The rows of a group lie close to one hidden flat surface of 11 dimensions, which passes through zero. Surfaces can cross.
In the rows, zero is written as 128.
Known rows, each followed by its group:
[160 144 130 142 144 198 167 135 121 104 124 127  82 152 107 135 131  78]
(4)
[120 132 110 103 119 109 112 146 127 139 124 132 144 108 117 128 138 143]
(6)
[121 133  98 121 133 122 130  96 114 110 151 127 153 103 166  96 125 168]
(2)
[123 104  98 126 145 133 119 193 157 111 105 117 135 123 156 142 152 112]
(4)
[ 85 128 128 149 120 159 109  94 129 162  98  90 140 141 152 169 188  98]
(3)
[108 203 156  96 124  94 168 165  70  48 106  28 107 145  79 139 135  70]
(0)
[122 107 167 137 109 135 101  84 115 158 104 131 101 150 104 157 100 135]
(7)
[122 169 119 148 165 161 158 143 177 125  82 112 120 109 105 126 158 130]
(0)
[138 132 139 142 149  83 140 144 168  96 145 108 127 124 129  85  99 145]
(6)
[123 122 122 146  68 141 101 167  98 142 111 144  96 162  98 140 175 157]
(7)
[172 146 169 154 136 110 169 131 139 118 150 127 148 138 127 119 115 118]
(1)
[169 138 147 122 139 157 124 116 124 103 150 176 110 130 186  98  87 198]
(4)
[142  62  94 131 115 140  78  77 139 136 104 135 146 132 129 166  88 164]
(7)
[116 117  97 150 152 165 166  91 155 166 136 171 134 135 127 110 109 136]
(5)
[ 99 163 114 113 122  95 126 163 189 114 147 133 110 120 110 115 155  99]
(5)
[ 92 180  97 123 131 185 163 119 138 171 125 198  94 131  90 113 126 118]
(2)
[141 120 107 153 114 166 119  98  83 156 124 121 158 142 127 128 143 135]
(5)
[103 190  88 115 133 108 122 117 230 110 123 103 122 114  81 120 157 140]
(2)
[ 87 141 132 146 124 152 145  62 139 132 145 115 104 144 135 127 148 100]
(0)
[122 165 122 123 139 142 181 139 129 125 160 167 113 127 123  98 123  93]
(5)
[156 130 122 138 154 156 148 122 153 152 107 117 139 152 107 140 121 112]
(0)
[147 176 175 174  92  88 125 104 125 110 142 122 127 131 101  97  94 157]
(1)
[163 103 159 136 123  93 112  92 125 160 139 121 166 148 128 131 107 159]
(1)
[ 75 115 132 102  98  92  90 109 134 107 156 119  63 103  76 128 138 111]
(0)
[145 158 157  81 127 115 144 118  81 162 170 150 125 151 110 109 120 131]
(6)
[ 66 128  87 169 107 129  72 118 110 147 103 102 124 137 109  84 106 167]
(3)
[143 129 150 120 120 134 153 127 110  97 137 161 111 110 138 139 127 138]
(6)
[172 144 154 146  78 112 113 127  78 102 127 143 150 112 116 141  98 158]
(1)
[143 193  79  98 110 178 119 141  95  94 128 110 118 134 117 131 148 117]
(1)
[134 165 158 148 130 147 200 109 109 118 122 145 112 150  95 126  94 109]
(2)
[174 138 112 135 110 175  93 154 146 124 148 177  82  90 102 105 178 187]
(3)
[132 108 145 134 108 115 122 128  90  97 120  97 145 134 158 152 133 127]
(0)
[126 127 127 106 125 102  80 141 109 147 109 158 130  50  93 120 124 177]
(5)
[151 109 157 158 111  74 124  90  67  83 130  69 170  74 112 125 110 130]
(7)
[161 114 142  87 152 130 163 101  84 104 157 120 109 163 131  92  96 166]
(1)
[ 99 147 118  75 132 115 165 152  65  89 131 160 104 100 106 121  80 105]
(3)
[ 84 107 113 177 157 156 155 126 162 105 109 101  92 121 133 109 133 101]
(3)
[141  99 128 176 104 176 114 152  88 132 140 153 100 120 136 114 168 126]
(2)
[115 143 201 141 120  74 129 107  96  98  84  53 133 130 114 144 121 153]
(0)
[114 101 141 164 160 126 169 112  92 101 129 102 134  87 149  99 123 126]
(5)
[121 147 118 104 136 159 155 134 146 132 133 151 113 140 139 151 140  96]
(3)
[ 89 110 167 119 132 131 130 104  77 131 128 143 106 103 162 132 118 120]
(5)
[169  93 134 159 132 169 126 116 124 131 106  94 143 174 163 167 149 120]
(5)
[112 146 131 127 133 130 139 122 155 168 136 175 130 160 151 110  94 154]
(4)
[130 160 152 152 147 138 170 142  78 104 146  79 128 107 126  97 173  86]
(5)
[144 106 144 116 141 128 118 124 102 182 135 182 155 151 171 121  63 137]
(7)
[135 163 153 120 127 106 156 152 139 121 120 175 152 103 155 146  91 125]
(3)
[165 166 128  89 117 111 173 202 134  73 153 179 126 111 157 131 135 129]
(6)
[122 112  80 108 166 113 141 132 191 146 154 146 164 124 168  93 133 157]
(4)
[100 104 139 163 102 134 126 148  95  78  86 125 132  91 180 171 122 104]
(3)
[ 97 148 124 137  83 132 115 142 124 120 163 170  94 193 165 107  90 126]
(1)
[147 166 120 105 196 186 149 149 159 174  96 144 113 107 101 117 140 135]
(5)
[146 135 155 168  98 173 136 113 120 125 118 144 112 146 153 165 154 132]
(0)
[163 123 134 139 103 133 154 111  88  98 131 140 155 165 163 141  88 150]
(2)
[120 103 121 161 143 130 171 127 117 120 168 141 147 115 171  99 132 104]
(5)
[176 118 147 167 112 120 135 134 118  90 152 106 146 146 153 111 136 150]
(2)
[149  70 175 179 144 150 150 135 157 137 115 127 114 150 162 146 153 125]
(7)
[152 179 146 146 135 139 206 152 117 123 155 151 144 124 131 109 139  82]
(6)
[158 120 119 116 117 149 145 158 131 112 127 193 123 150 161 137  88 159]
(1)
[114 138 155 143 177 108 151 150 157 153 124 125 124 110 116  94 102 107]
(7)
[128  98 139 110 106 123  95  74 167 115 146 137  91 195 148 140  88 174]
(6)
[123 103 160 162 175 105 121 163 161 138  98  99 102  65  78  93 150 138]
(2)
[124 145 194 116  75  89 126 140  87 101 177 159  96 103 133 147 142  83]
(5)
[111 178 154 119 169 121 146 130 171  93 146  89  92  69 119  98 166 107]
(4)
[136 125 167 157 150 119 144 112 107 171 133 119 152 101 101 125 132  90]
(4)
[111 132 142 135 144 100 144 158  94 158 131 146 158  90 125 104 120 111]
(4)
[168 137 157 164  66 129 110 107 124 154 168 158 143 110 101 165 178  86]
(2)
[120 143 144  90 174  91 106 129 163 152 120 107 183 113 186 145  97 100]
(7)
[150 177 112 130 128 122 108 123 109 135 122  96 166  83  95 118 149 128]
(1)
[117 121 138  98 155 107 133 187 123 131 113 148 114 111 124 112 110 135]
(0)
[131 133  83 116 128 139 105  99 123 159 114 124 170 140 121 136 106 149]
(0)
[137 126 117 186 110 157 107 123 118 143 147 122 165 141 196 128 146 103]
(1)
[140 105 131 115 165 173 187  99 100  80  89 126  85  83 104 149 137 146]
(1)
[ 91 155 123  86 159 151 132  88 136 191 119 143  96 122  78 119 146 133]
(6)
[128  95 154 143 133 133 129  71 126 118 111 132  88 104  73 123  94 154]
(7)
[125 124 139 180 116 160 121  79 148 140 120 152  92 116 108 112 119 168]
(3)
[137 135 113 133 130 117 144 150 140 128 107 109 127 144  69 127 120 115]
(4)
[205 127  82 146  98 138  95 126 117  88 135 103 148  80  50 137 144 126]
(0)
[144  76 187 183 156  99 111 149 113 178  93 123 178  72 140 126 111 132]
(4)
[142 153 157 155 113 131 172 120 123  89 120 112 117 124  91 149 133 106]
(2)
[110 140 119 129  87 121 127  90  70 118 147 128 132 148 113 120 106 131]
(5)
[119  91 128 166 122 113  97 163 140 131  89 108 122 113 106 129 156 152]
(7)
[178  78 166 153 134 108 141  99 106 106 146 122 129 109 121 121 110 151]
(3)
[120 128  90  92 165 165 103 157 179 138  92 159  98 117 125 133 108 149]
(6)
[105 192 164 115 129 124 151 112 130 145 175 131 114 132 137 114 149  74]
(4)
[145 124 113 128 115 132  89 151 146 125 123  92 127 136 126 139 179 134]
(3)
[ 98 117 131 127 175 127 112 166 173 166  92 138 107 129 108 118  85  93]
(7)
[191  69 142 197  90 151  93 113 112 105 143 101 120 162 150 127 154 160]
(3)
[115 144 100 123 155 107 128 183 146 123 119 108 145 120 119 107 108  83]
(7)
[130 183 177 104  90 126 100 135 107 138 163 147 117 152 178 150 138  91]
(4)
[119  88 133 120  72  92  87 110  82 102 143 103 133 143 142 150 144 150]
(6)
[122 127  94 128 149 152 145  92 176 118 128 121 105 146  90 125  91  99]
(7)
[209 149 186 144 104 120 101 180 147 107 112 119 118 179 132 153 105 125]
(4)
[ 68 154 111  69 174  75 138 150 169 141 142 106 122 145 111  82 101 108]
(0)
[ 91 157  64  97 106 138  74 140 149 144 139 145 103  98 104 106 167 151]
(2)
[112 159 116 121  68 133 107 106 158 108 109 160 102 137 107 170 123 156]
(6)
[ 98 134 134 122 141 108 135 102 140 153 150  90 124 141 102 105 157 115]
(6)
[132 125 113 105 151 144 136 123 180 169 108 150 135 140 110 158 135 121]
(1)
[ 77 130 117  93 193 107 147 142 139  99 159  80 119  67 159  89 165  79]
(2)
[ 96 123 109 106 151 167 142  81 139 145 124 141  77 121  85 128 137 122]
(3)
[150 175 114  82 102 107 112 112 142 152 162 140 119 178  45 115  91 114]
(0)
[106 106 118  91 149 133 140 129 165 106 127  96  75 184 124 130 143 120]
(1)
[171 100 190 158 127  87 140 135 174  61  96  60 129  81 116 184 187 135]
(6)
[122 164 104  77 105 109  95 135  87 126 108 149 121 163  91  96  56 212]
(2)

New rows. What belongs after each?
[132 125 108 145 132 143 150 189 139  73  80 120 108 113 118 139 136 133]
(2)
[182  85 201 162 137 110 170 175  98  82 129 110 113 120 138 142 130  93]
(0)
[111 118 122 118 139 129 130 114  62 150 144 120 139 108 126  99 127 131]
(3)
[139 143 108 136 190 155 176 129 121 134 115 101 148 137 131  76 106 140]
(5)
[252 118 128  91 122 116  61  68 164 137 189 105 185 141 138 136 126 166]
(4)
[141 123 147 141 188 137 148 111 102 172 142 131 151  46 102  92 130 104]
(4)
[113 116 126 154 141 132 150 120 124 104 129 126 102 121 113  95  91 124]
(3)
[147 108 111 144 104  93  69 183 140  96 121  46 158 161 145 131 164 130]
(3)
[117 169  86 148 153 188 155  83 134 146 109 123 142  98 103 117 145 132]
(0)
[104 123 110 144  89 108  92  69 111 172 142 134 162 125 107 115 124 164]
(5)
[106 126 147 154  82 104 103 109 106 166 124 175 141 113 117 140  98 137]
(1)
[245 136 154 121  82 133  71 142 114 143 172 141 138 131 120 136 206 190]
(3)
[163 121 134 145  74 147 126 128  86 143 178 159 156 170 174 153 150  93]
(5)
[154 150 154 154 169 181 149 120 149 110 102 125  72 107  88 109 116 133]
(4)
[136 152 115 131 176 169 175 166 207 164 122 160 122 169 147 119 135 105]
(0)
[139 106 125 173 114 150  98 141 156 114 107 162 118  88 153 128 136 174]
(3)
[107 163 110 124 128 149 128 189 106 130 123 140 142  96 170 126 178 109]
(3)
[128 106 114  76 114 130  74 129 130 116 102 145  99 127 120 164  92 147]
(7)
[137  95 123  83 144 104 122 147 127 121 108 110 126 116 107 152 139 132]
(1)
[115 109 161 166 131 103 106 137 163 139  91  78 138 121 130 146 167 130]
(7)
[160  88 118  65 141 151 131 126 162 130 121 183 112 112 139 191 136 133]
(3)
[ 90 137 127  96 118 132 104 113 105 144 121 147 108 139 131 133 102 142]
(5)
[181 127 191 133 108 122 146 105 105 136 167 144 151 178 188 145 116 130]
(7)
[157  89 206 183 152 105 175 130 149 115 152 126 120 123 172 109 139 117]
(0)
[139 108 151 112 165 119 148  88 135 152 129 104 141 102 114 146 166 124]
(3)
[146 193 109 207  99 147 107 136 145 120 108  91 153 193  86 104  48  79]
(6)
[116 127 115 130 139 164 116 105 133 184 100 143 122 132  82 142 125 112]
(4)
[160 112 114 110 123  81  84 123 182 110 142  59 163 118 115 158 176 115]
(4)
[121 111 129 125  82 121  76 105 174 146 156 157 103 167 141 145 137 148]
(0)
[198 158 149 109 149 121 117 191 138 125 155 117 150 117 139 122 135  82]
(4)
[ 83 123 109 128 118  93  73 145 145 128 111 145 116  97 124  92 100 191]
(1)
[141 113 152 142 105  86 114 121 107 142 152 158 149  65 115 116 132 150]
(5)
[105  97 137 132  74 100  89  96 126 118 144 122 134 172 164 161 119 122]
(5)
[141 150 158 181  98 116 120 113 162 122 115  89 146 127 108 159 152  96]
(1)
[ 93 123  87  99 114 145 114 118 129 125 153 137 130 146 178 149 161 111]
(4)
[ 88  82  90 137 130 121 158 195  91 110 114 150 144 118 173 125 127 123]
(4)
[135 141 122 131 116 196 158  99 117 144 115 187  78 110  67 156 141 110]
(5)
[114 136 183 161 158 109 165  97 148 131 148 119 128 110 157  99 133 122]
(4)
[152 147  98 105 117 159  98 114  79  98 119  72 133 129 120 146 162 127]
(1)
[146 120 137 124 149  92 129 157 113 120 117 101 164  57 110 127 148 119]
(1)
[102 133 120 171 127 158 131 107 128 159 143 115 135  95 124 124 206  99]
(5)
[115 137 149 122 107 109 122 156 118  99 150 149  89 108 134 114 143 126]
(0)
[155 135 128 120 133 121 136 137  74 118 136 126 150 103 126 112 122 137]
(1)
[126 183  99 121  94 164 134  90  75 128 129 125 106 155  57 132 127 122]
(5)
[137 171 146 117 131 117 164 148 140 129 139 150 147 134 145 133 121 102]
(3)
[ 97 134 108 125 129 116 112 146 115 146 136 124 131 106 130 103 135 119]
(1)
[155 139 149 102 107  91 139 152  42 104 153 110 161 140 143 128 119 102]
(3)
[143 129 156 142 122 137 132  46 106 108 136 119 104 107 101 117 113 171]
(4)
[100 102 145 144 132 141 151  58 103 160 125 129 138 163 135 142  84 113]
(3)
[118 130 137 103 142 108 140 218 132 104 136 153  94 103 144 108 136 114]
(0)
[120 167 108 174  86 106  79 168 160 102 126  94 116 181 113  96 110 142]
(3)
[107 165  89  99  97 122  99  76 156 135 107 136 142 143 104 154 104 177]
(2)
[101  87 159  90 140  57 133 149 121 174 162 139 136 155 124 109 109 106]
(1)
[145 164 132 148 116 104 189 113  99  58 134 126 162  37 113 133 134 127]
(2)
[134  84 123 142 120 125 114  60 123  83 114  90 139  91 126 161 126 140]
(7)
[155 149 134 125 107 112 141 157 126  94 126 126 134 125 112 151 135 104]
(2)
[113 131 122 156  74 116 135 112  63 147 137 149 174 109 132 146 155 127]
(6)
[103 116 150 168 155 119 166 165 150 130 106 127 130 117 151 113 128 116]
(4)
[132 123 144 152 116 110 100  95 134 115 109 139 104  76  75 107 101 194]
(3)
[ 95 169 102 133 110 117 116 136 135 138 160 102 133 133 128 106 180  99]
(5)
[139 185 148 126 133  64 133 176 156  94 135  81 140 104  91  95 153 136]
(7)
[115 148 108  87 132 118 122 146 129 124 112 129 128 144 122 130 101 133]
(2)
[147 133 144  97 121  93 103 205 158 131 121 159 112 114 138 111 173 208]
(7)
[154 142 118  91 136 148 113 134  65 140  97 140 132 133 103 121  84 172]
(5)
[133 182 161  93 120  93  92 174 126 145 153 113 136 135 143 117 163 108]
(5)
[142  96 110 173 154 157 177 176 103 126 144 151 119 144 125  88  93  79]
(7)
[164  78  99 117 205 174 146  94  95 150 132  82 178 101 173 122 165 129]
(1)
[164 133 132  82 178 115 139  83  90 209 162 106 191 130 100 103 135 122]
(1)
[181 142 144 120 103 126  97 151 110  82 118  94 110 125  99 148 129 128]
(4)
[111  87 150 176 171 170 187  66 151 129 126 139 100 122 137 123 109 114]
(3)
[130 132 106 120 135 123 107 118 237 141 121 165 122 163 139 125  92 181]
(6)
[ 88 131 139  85 130  90  77 102 120 154 105 152 118  98 105 115  78 190]
(5)
[122 104 164 150 133 131 144 152 131  97 121 111 101 122 161 141 153 109]
(0)
[142 128 181 107 137 103 103 136 137 157 118 146 119 141 129 133  86 144]
(7)
[ 63 154 126 116 143 121 126  86 107 165 103 111 123  90  85 118 139 127]
(3)
[139 122 107 102 103  81 106 161 104 122 156 155 167 130 152 109  87 159]
(5)
[124 117 131 133 139 119  92 184 154 117  92  86  84 141  91 115 145 138]
(2)
[ 62 115 137 194 151 158 174 111 108  98 110  81 103 108 148 113 144  75]
(3)
[166 119 144  84 153 155 151 146 128 118 157 149 101 172 168 129 119 113]
(6)
[131 153 151 107 139 142 136 144 160 161 137 159 113 165 158 130 134 128]
(7)
[137  96 114  64 122 116  94 157  98 120 146 147 118 146 157 136 129 150]
(6)
[ 99  77 105 122 107 121  64 154 126 103  98 112 137 104 188 178 162 138]
(4)
[140 117 133 104 152 118 135 169 117 123 123 176 120  58 126 110 107 149]
(5)
[127 110 148 167 120 130 131  64 142 130 128 145 104 142  94 109  75 156]
(3)
[ 98 124 103 127 121  84 121 120 158 115 139 117 140 137 123 107  96 146]
(5)
[121 133 157 120 154  89 138 147 196 123 132 140 111  98 116 116 121 129]
(5)
[147 157 131 132  94 155 108 158 135 134 120 182 119 138 160 139 144 169]
(0)
[134 135 130 119 166 116 156 106 148 166 151 141 139 135 109  87 110 137]
(3)
[ 94 111  83 140 159 136 115 181 143 180 107 150 141 117 118  91 102 119]
(7)
[127 136 154 124 118 146 145 136  73  91 135  96  82 198 132 119 111 110]
(2)
[125 138 159 123  95 104 130  90  88 109 127 109 108 136  84 138 103 125]
(3)
[116 131  89 109 126 131 118 154 132 124 130 135 119 153 125 109 102 129]
(3)
[142 155 167 128 113 126 120 116 123 196 125 160 110 168  64 129  95 126]
(2)
[ 97 151 128  91 163 130 163 121  98 127 146 132 120 131 140  98  98 110]
(2)
[135 135  80 118 164 142 141 134 118 150 119 127 187 127 159 109 107 142]
(0)
[110 180 161 118  65 102 113  62 110 117 156 100 107 103  52 168 171  77]
(2)
[173 148 105  74 112 105 108 182 154 117 108 147 143 142 103 157 109 157]
(1)
[ 95 179 112  81 121 126 121 143 153 162 130 160 105 176 110 119 108 126]
(0)
[128 187 123 129 121  87 150  79 158 107 120 130 162  72  77 114 108 183]
(2)
[133 136 138 151 153 145 145 129 150 110 137  66 100 110 101 109 201 103]
(3)
[ 99 102  89 117 119 117  80 122  93 152 122  77 149 155 123 120 137 133]
(3)
[163 124 143  96 119 131 123 157 113  80 130 135 102 126 142 150 127 132]
(6)
[120 110 154 132 146 143 160 156  67 101 102 112  87 149 128 118 102 113]
(2)
[121 155 137 144  85 100 136 159 138 166  91 142 132 215  61 143  79 124]
(4)
[119 169 112 122 124 157 166 117 152 109 152 117 108 165 111 133 138  78]
(7)
[133 154 128 121 115 135 136 124 162 139 167 162  86 141  82 113 131 107]
(0)
[126 178 140 146 146 136 153  91 127 122 138 128 112 103  97  74 107 155]
(1)
[161 169 110 150 146 152 129 154 145 181 105 173 178 122 116 119  87 128]
(6)
[135 114 150 175 145 122 165  70 128 178 184 129 161 188 162  73  89 115]
(6)
[153 163 139 151 119 122 141 136 224 126 132 137 125 188 125 132 102 124]
(3)
[123 143 109 100 107 112 114 160 128  99 119 127 141  95 123 169 151  95]
(2)
[140 116 121 113 113 144  95 141 113 164 159 152 122 185 155 121 128 123]
(2)
